The rows of a group lie close to one hidden flat surface of 13 dimensions, which passes through zero. Surfaces can cross.
In the rows, zero is written as 128.
Known rows, each followed by its group:
[152 113 121 131 123 138 121 141  92 149 134 116 146 123 130  88 133 156
 100 128 105 111 134 125 137] : Z618
[ 84 120 130 136 117 112  72 148 106 110 161 106  83 143 112 131 164 112
 167 149 106 103  74 157  59] : Z618
[ 90 101 110 123 115  60 123 150 107  70 132 150 118 126  61  88 151 165
 117 144 169 140 167  87 145] : Z926
[112 108 134 121 165  98 148 138 129 109 110 122 127 143 125 130 162 100
 122 103 111 130 163 171 134] : Z618
[102 118 113  71  69 123 137  91 111  89 165 172 144  99 158 122 112 114
  87 139 126 170 147 115 126] : Z675
[131 119 110 108 125 165 114 159 191 150 159  81 124 135 191 151  56 113
 114 146 123 147 145 173 148] : Z618
[115 113 171  90  98 178 173 127 123 151 115 142 135  87 137 166 104  90
  73  96 114 120  79 129 155] : Z409
[155 117 149  81 102 105 105 134 175 127 153  87  94 102 107 130 133 160
 150 163 158 178 129 155 128] : Z409
[114 123  93  90  68 142 120  97  95 136 144 132 149  59 146 213 106 123
 124 121 133 118  79 113 155] : Z409
[118  77 154 101 135 171 143 148 167  76  90 134 154 129 165 101 146 107
 106  85 146 164 175 138 102] : Z409
[155 104 119 123  92 127 105 142 127 137 157 125 152 136 145  99 126 108
 146 134 221  99 121  75 116] : Z926
[ 94 117 125 135 115  97 144 119  83 151  85 121 136 126 103 112 129 157
  89 135  93 111 109 121 174] : Z926
[137 167  99 107 104 155 118 172 115  98 154 112  93 134 111 101 104 165
 115 122 129 111  63  70 127] : Z675
[119 118 122 131 120 140 109 133 129  93 135 119 119 123 130 125 138 149
 154 132 123 148 133 142 104] : Z675
[ 34  82 130 141 102 129 126 129 132  86 123 150 144 135 128 141 112 118
 104 136  80 181 181 192 128] : Z926
[153 151  60 145 118 141 124  94  64 170 110 103 160 100 139 189 126 177
 188  90 112  91 103 107 127] : Z409
[155 166 166 122 136 185 148 112 134 166 125 157 128 129 148  92  89 131
  65 142  69 142 129 138 130] : Z409
[128 153 146  22 119 156 188 116 159 105 116 128 133 123 192 112 105  89
  73  73 149 157 124  94 128] : Z926
[194 124 121 136 126 175 139 136 113 117 101 108 151  86 118 140 157 191
 139 102 123 140 113 117 155] : Z926
[103 142 136  32 122  80  93 112 167 125 185  97  76 121 165  90 120 120
 114 163 132 173 187 145  60] : Z618
[109 101 183 134  74 154 158 133  95 156 126 174 173 173 134  58 117  99
  87 121 150 123 122 105 137] : Z675
[192 137 126 173 120 136 123 115 198 119 121 132 166 170 183 115 100 130
 160 152 190 154 122 118 159] : Z926
[104 120 169 141 169 144 165 184 107 118 172 155 104 194  97  96 147  65
 126  93 100 113 151 151 100] : Z675
[107 112 122 163 138 125 143 160 101 117 138 135 120 134  56 131 127 163
 140 122 101 138 162 144 164] : Z926
[132 127 111 112 144 131 116 149 146 137 190 109 118 176 175 117 109  85
 152 123 138 129 167 156  83] : Z618
[119 113 154 162  97 154  90 102 126 169  74 139 152 130 158  86 117 119
 129 151 171 107 126  95  75] : Z409
[171 103 118 168 139 159 133 164  97 101 113 141 151 131  95 106 166 149
 145 103 133  97 125 100 136] : Z675
[153 115 102  83 116 159 142 155 117 151 172  89 145 137 185 129  82 131
  80 116  92 133 139 157 176] : Z409
[190 110 147 131 118 135 120 156 150 134 172 110 131 145 116  88 136 160
 152 144 156 155 135 137 146] : Z675
[ 94 163 155 100 131 133 156 119 101 201 173 154  97 138 117 155  90  61
 120 116 119 100 118 129 104] : Z926
[ 65 119 101  48  91  99  95 145  95  74 206 145  60  73  71 128 138 132
 117 138 145 125 162  92  74] : Z409
[144 150 113 162 159 173 136 173 134 164 147  83 123 178 132 129  79 160
 171 109 105 122 132 148 137] : Z409
[ 91 165  95  77 135  58 115  48 111 162  76 112 124 100 189 170 125  97
  93 141  99 101  88 127 106] : Z675
[116  99 122  78  90 143 113 103 124 148 139 133 138  88 163 120  96 126
  76 142 117 139 156 124 110] : Z675
[120 101 151 161 116 186 113 118 139 161 146 133 159 142 191 168 116  73
 160 120 108 123 131 186  81] : Z926
[129 102 153  94 112 141 131 120 120 123  96 125 145 102 144  98 151 135
  80 123 107 135 123 121 127] : Z675
[ 95 126 120  54  58 175 149 111 101 174 149 135 138  74 148 133  49 155
  64 118 129 148 149  99 152] : Z409
[129 143 119 184 119 147 160 141 116 101 183 194 152 162 128 155 116  76
 143 110 132 121 119 121 154] : Z926
[179  68 163 115 121 139 131 103 106 164 106 134 197 108 177  88 177 142
 110 119 120 158 188 161 121] : Z409
[122 101  88 164 117 125  98 151 128 158  77 106 154 134 129  89  81 174
 130 141 202  99 176  71 144] : Z618
[ 95 196  70 119 110 137 149  88  31 107 141 167 153 147 150 106 117 170
 134  91  66 130 124  76 108] : Z675
[ 93 109 126 131  94 122 117 100 120 125 118 151 147 107 142 157 136 105
 160 123 164 129 137 117  88] : Z618
[124 161  96 125  93 192 128 144 155  87 198 147 107 104 130 178  67 141
 152 128 132 162 120 115 122] : Z926
[ 87  87 114 129 123 116 126 161 159  42 113 118 131 123 138 137 131 114
  70 144  89 141 109 160 182] : Z926
[129  62 152 159 133 123 108 125 152 112  88 127 162 118 142 130 170 114
 132 147 139 136 152 171 123] : Z926
[104 183 183 113 132  92 156 110 206 125 144 163  69 130  76 131  88 109
 106 166 142 188 125 152 143] : Z618
[123  97 151 115 188  97 145 167 171 139 173 113  87 146 109 166 133  60
 126 135 108 135 202 219 127] : Z675
[166 141 143 172  86 176 119 136 123 133 162 170 151 150 121  96 118 128
 150 140 180 112  91  69 111] : Z675
[ 81 158 118 128 137 168  88 113 107 109  86 117  84  83 108 167 131 156
 149 125  79 102  81 123  55] : Z618
[146  95 159 151  88 103 106 130 102 167 139 118 147 144  99  67 153 169
 139 165 154 127 113 125 136] : Z618
[135 112  99 182 152 129  86 128 145 171 104  78 147 143 175 165 104 125
 165 160 110 107 120 179 132] : Z618
[111 108 139 137 104 106 118 116  86 178 176 159 127 121  97 109 134 127
 139 156 123 121 164 137 108] : Z409
[139 159 175 101 114 139 173 123  95 149 143 152 127 134 101 120 140 122
 120  96 114 131  84 112 137] : Z618
[144 159 119 145 144 109 164 114 107 102  93 145 145 136  90  97 145 185
 117 105 119 137 129  88 169] : Z926
[150 109 128 139  75  91 107 106  81 129 147 166 163  99 109 107 157 156
 113 163 155 110  88  89 135] : Z618
[153 150 126 121 155  82 125 113 141 152  93  85 120 137 122 110 144 160
 148 142 130 129 115 131 151] : Z409
[ 46 139 122  98 118 130  87 133 123  81  93 117  64  90  86 131 133 156
 138 119 130 108 109  88  44] : Z618
[112 102 157 121 151 137 151 156 127 109  87  94 120 141 102 105 156 148
 121  94  86 139 142 162 132] : Z675
[144  70 126 144 103  97  97 141 102 116 166 147 156 138 134  83 164 122
 105 169 137 120 146 127 131] : Z409
[ 80 205 138 173 141 103 157 103 111 147 114 164 113 187 112 156 105  78
 121 128  92  89  20 128 146] : Z675

New rows. What belongs after each?
[120 149 181 131 146 109 147 109 150 175 104 131 112 145  92 105 119 146
 119 150 106 161 144 167 126] : Z618
[104 137 174 133 132 136 141 137 144  98 150 139 107 160 123 116 146 105
 126 129  80 163 116 180 107] : Z675
[205 121 160 131 156 157 182 164 180 120 133 148 148 155 131 122 130  86
 141  82 220 139 167  96 159] : Z926
[ 78 128  79 136 152 144 109 120 140  99  88 134 104  95 137 169  90 119
 102 118 111 113 168 117 113] : Z618
[ 94 177 151  77  56 166 131 105 125  72 128 146 113 115 138  82 117 178
  96 121  93 183  66  94  96] : Z675
[145 176 133 122 152 151 150 128 154 143 151 122 113 170 148 147 110 102
 180 103 135 136 115 137 111] : Z618
[ 92 117  71 200 152 157  79 136  99 143  88 134 137 128 136 128  86 147
 110 147 111  75 165 103 111] : Z618
[108 108  74 172 133 118  86 160  78 140 212 112 123 146 147 159 110 110
 139 161  62  93 132 183 123] : Z675
[137 137 135 119 133 149 150 108 148 172  99 137 128  92 119 152  89 145
  83 139 109 135 131 137 173] : Z675
[177 145 107 137 124 140 102 109 157 142 131 118 136 113 149 109 105 182
 127 166 144 143 143 117 135] : Z618
[120 137 124 107 110 122 104 104 124 127 158 125 132 136 165 142 144 100
 181 120 154 138 131 127  74] : Z618
[159 149  97 113 127 148 107 176 115 120 128  65 110 148 116  68 134 204
 174 102 158 121 117  76 108] : Z675
[143 143  92 108 130 108 106  92 115 148 167 140 119 103 162 135 109 123
  75 182  86 119 144 134 128] : Z618
[133 156 133 122 151 166 114 160 147 162 153  83  86 143 129 138  93 137
 167 118 116 132 129 158  88] : Z409
[155 138 133 123 104 141 167 116  83 183  96 115 168 120 108 100 118 210
 145 106 137 155 136 102 174] : Z926
[140  90  83 179  96 159 129 141  81 117 152 144 181 112 124 133 114 185
 153 129 113 149 175 139 162] : Z675
[176 106 173 159 183  89 128 144 155 144 167 133 102 122  62 135 182 108
 164 153 147 131 171 176 129] : Z926
[111 161 158  77 155  62 137  96 146 132 112 129  77 109  86 113 163 138
 133 132 134 164 157 132 103] : Z409
[161  72 100 187 115 117  81 130 119 106  98 115 167  95 122 110 163 188
 127 182 125 121 135 130 162] : Z618
[113  73  94 127 108 204 157 215  86  88 129 137 147 121  93 134 103 131
 122  57 178  86 140  54 168] : Z926
[ 77 121 168  83 109 148 173 142 137  99 118 153 121 123 106  94 113 119
  69 100 124 162 149 125 144] : Z675
[143 118  81 159 110 149 108 139 131 113 161 126 157 138 171 125 101 139
 136 152 138 132 132 123 140] : Z409
[  4  99 137 122  83 147 100 135 134 151 111 131  99 122 113 146  61  94
 120 137 155 112 141 124  76] : Z618
[ 68 131 154 127 101 103 123  85 138 208 116 130 133 157 154 118  64  93
 113 166 139 138 141 153 122] : Z926
[143 107 114 171 135 111 118 165 110 112 184 138 125 162 107 114 140 127
 127 152 112 109 136 148 157] : Z409
[ 28 131 128 114  94 108 119 106  98 163 115 134 114 132 131 132  81 112
  85 148  87 124 126 143 119] : Z926
[109 122 131 181 124  75 109 127  94 224  79  86 132 158  80 137 127 147
 192 138 188  71  90 114 150] : Z409
[ 95 117 106 193 120 132 166 169  91 154 155 155 162 182  90 128  81 115
 141 113 150 106 151 120 190] : Z675
[ 85 169 123 142 139  78 148  90  97 143  89 130 151 201 157  74 119 142
 110 125  73 141 125 142 143] : Z926
[210 117 169 158 136 121 138 136 154 155 108  87 137 121  97 131 173 171
 160 146 135 137  68 162 192] : Z409
[ 66 102 178 160 102 162 141 141 106  68 139 189 118 120  67 159 155  99
 137 108  97 130  98 144 104] : Z618
[158 135 116 151 135 143  82 136 185 101 162  99 111 134 148 120 119 155
 173 168 154 153 142 143  92] : Z618
[113  75  56  92 135 161 126 162  92 136 173 112 161 110 208 148  69  78
  38 121  63  89 165 153 169] : Z618
[125 143 181 145 146 141 140 133  84 192 146 139 119 164 110  91 147 125
 114 127  46 127 129 183 109] : Z618
[172 138  77 132 111 114 152 131 126 116 220 151 148 119 117 146  94 173
 146 145 145 183 205 118 186] : Z675
[144 163 112 209 152 144 134 102 132 145 149 166 152 169 139 152 107 139
 187 138 101 150 170 157 124] : Z409
[137 139 143 102 126 220 144 189 130 113 125  96  95 123 112 101  95 174
 106  85  92 142 116 119 124] : Z618
[ 70 151 111 113 108  81 115 110 152  98 173 124  98 158 145 153 105 112
 164 135 137 166 122 158 119] : Z675
[ 80 101 106 124 118 111 100 115  94  79 111 145 113  88 110 153 169 119
 114 131 100  98 121 120  89] : Z618
[167 131 141 103 100 158 129  87 137 171 121 124 149  85 154 138 116 156
 110 142 121 147 107 134 142] : Z409
[ 63 115  94 130  89 101 141 110  88 103 112 152 168 130 138 136 124 117
 105 123 120 116  97 113 155] : Z675
[ 87 177  88  99 104 133  86 134 145 122 214 120  76 142 132 127  53 130
 159 154 152 139 133 101  67] : Z926
[152 138 112 171 120 149 148 107 166 114 133 153 170 139 171 166  86 117
 120 140 119 153 114 154 190] : Z409
[135 137  79 184 165 130 109 121 153 115 177 157 105  94 112 226 108  87
 173 153 118 111 166 164 126] : Z675
[ 90  89 146 143  96 102 117 128 121 106 124 149 127 104  80 140 141 112
  99 164 119 122  93 151 151] : Z618
[147 149 144 108 137 123 136 157 152  67 137 101  97 159 104 100 158 164
 156 108 131 162 106 119 119] : Z675
[114 102 132  79  85 150  94 158 211  93 156  96 118 124 189 149  82  88
 107 154 174 155  99 141 123] : Z409
[101 149 151 187 123 155 143 117 148 137  84 177 128 127  72 137  94 136
 130 128 159 139 130 102 145] : Z618
[164 102 144 129 126 191 138 179 200 122 181  98 120 136 113 150  86 164
 179 116 155 204 200 172 143] : Z926
[ 96 127 132  93 149  52 133 168  97 122 160 125  84 148  60  78 165 115
 114 126 162 107 165 106 122] : Z926
[134 149 131 120 169 137 131 134 125 129 102  79 114 149 161 120 137 152
 128 117  51 134 108 174 120] : Z926
[135 131  79 133 137 170 158 162 114  59 153 159 131 103 139 171 114 100
  83  98  95  98 106 108 166] : Z618
[108  82 138 161 111 177  88 169 175 165 148 121 115 116 110 151  75 104
 140 158 187 115 166 136 114] : Z675
[ 71 135 137 127 135  94 101 113 116  96  70 133  86  94  56 117 158 155
 134 136 131 115 120  95  85] : Z618
[184 129 142 125 174 186 176 189 150 138 120 119 119 144 117 152 120  96
 118  78 131  95 109 121 165] : Z926
[165 128 119 153 128  83 105 115 130 138 215 138 138 169 169 119 134  73
 153 174 130 114 129 154 121] : Z618
[214 155 144 102 133 152 187 155 135  85 208 164 138 148 131 105 152 121
 114 102 111 162 120 114 167] : Z618
[ 55 100 118  79  68  88 112 135 124 119 137 101 118 129 130  95  98 148
  73 159 125 159 127 145 152] : Z926
[ 90 110 125 125  98 122 135 101  81 176 139 164 170 150 165 111 107  94
 104 125 141 111 155 113 108] : Z675
[133 151  88 139 201 135 140 139 115 101 123 131 123 151 145 145 149 101
 139  83  95  96 153 126 106] : Z618
[137  67 201 131  45 133 136 137 110 165 156 136 176 142 111  86 147 133
 148 135 176 158 112 140 152] : Z618
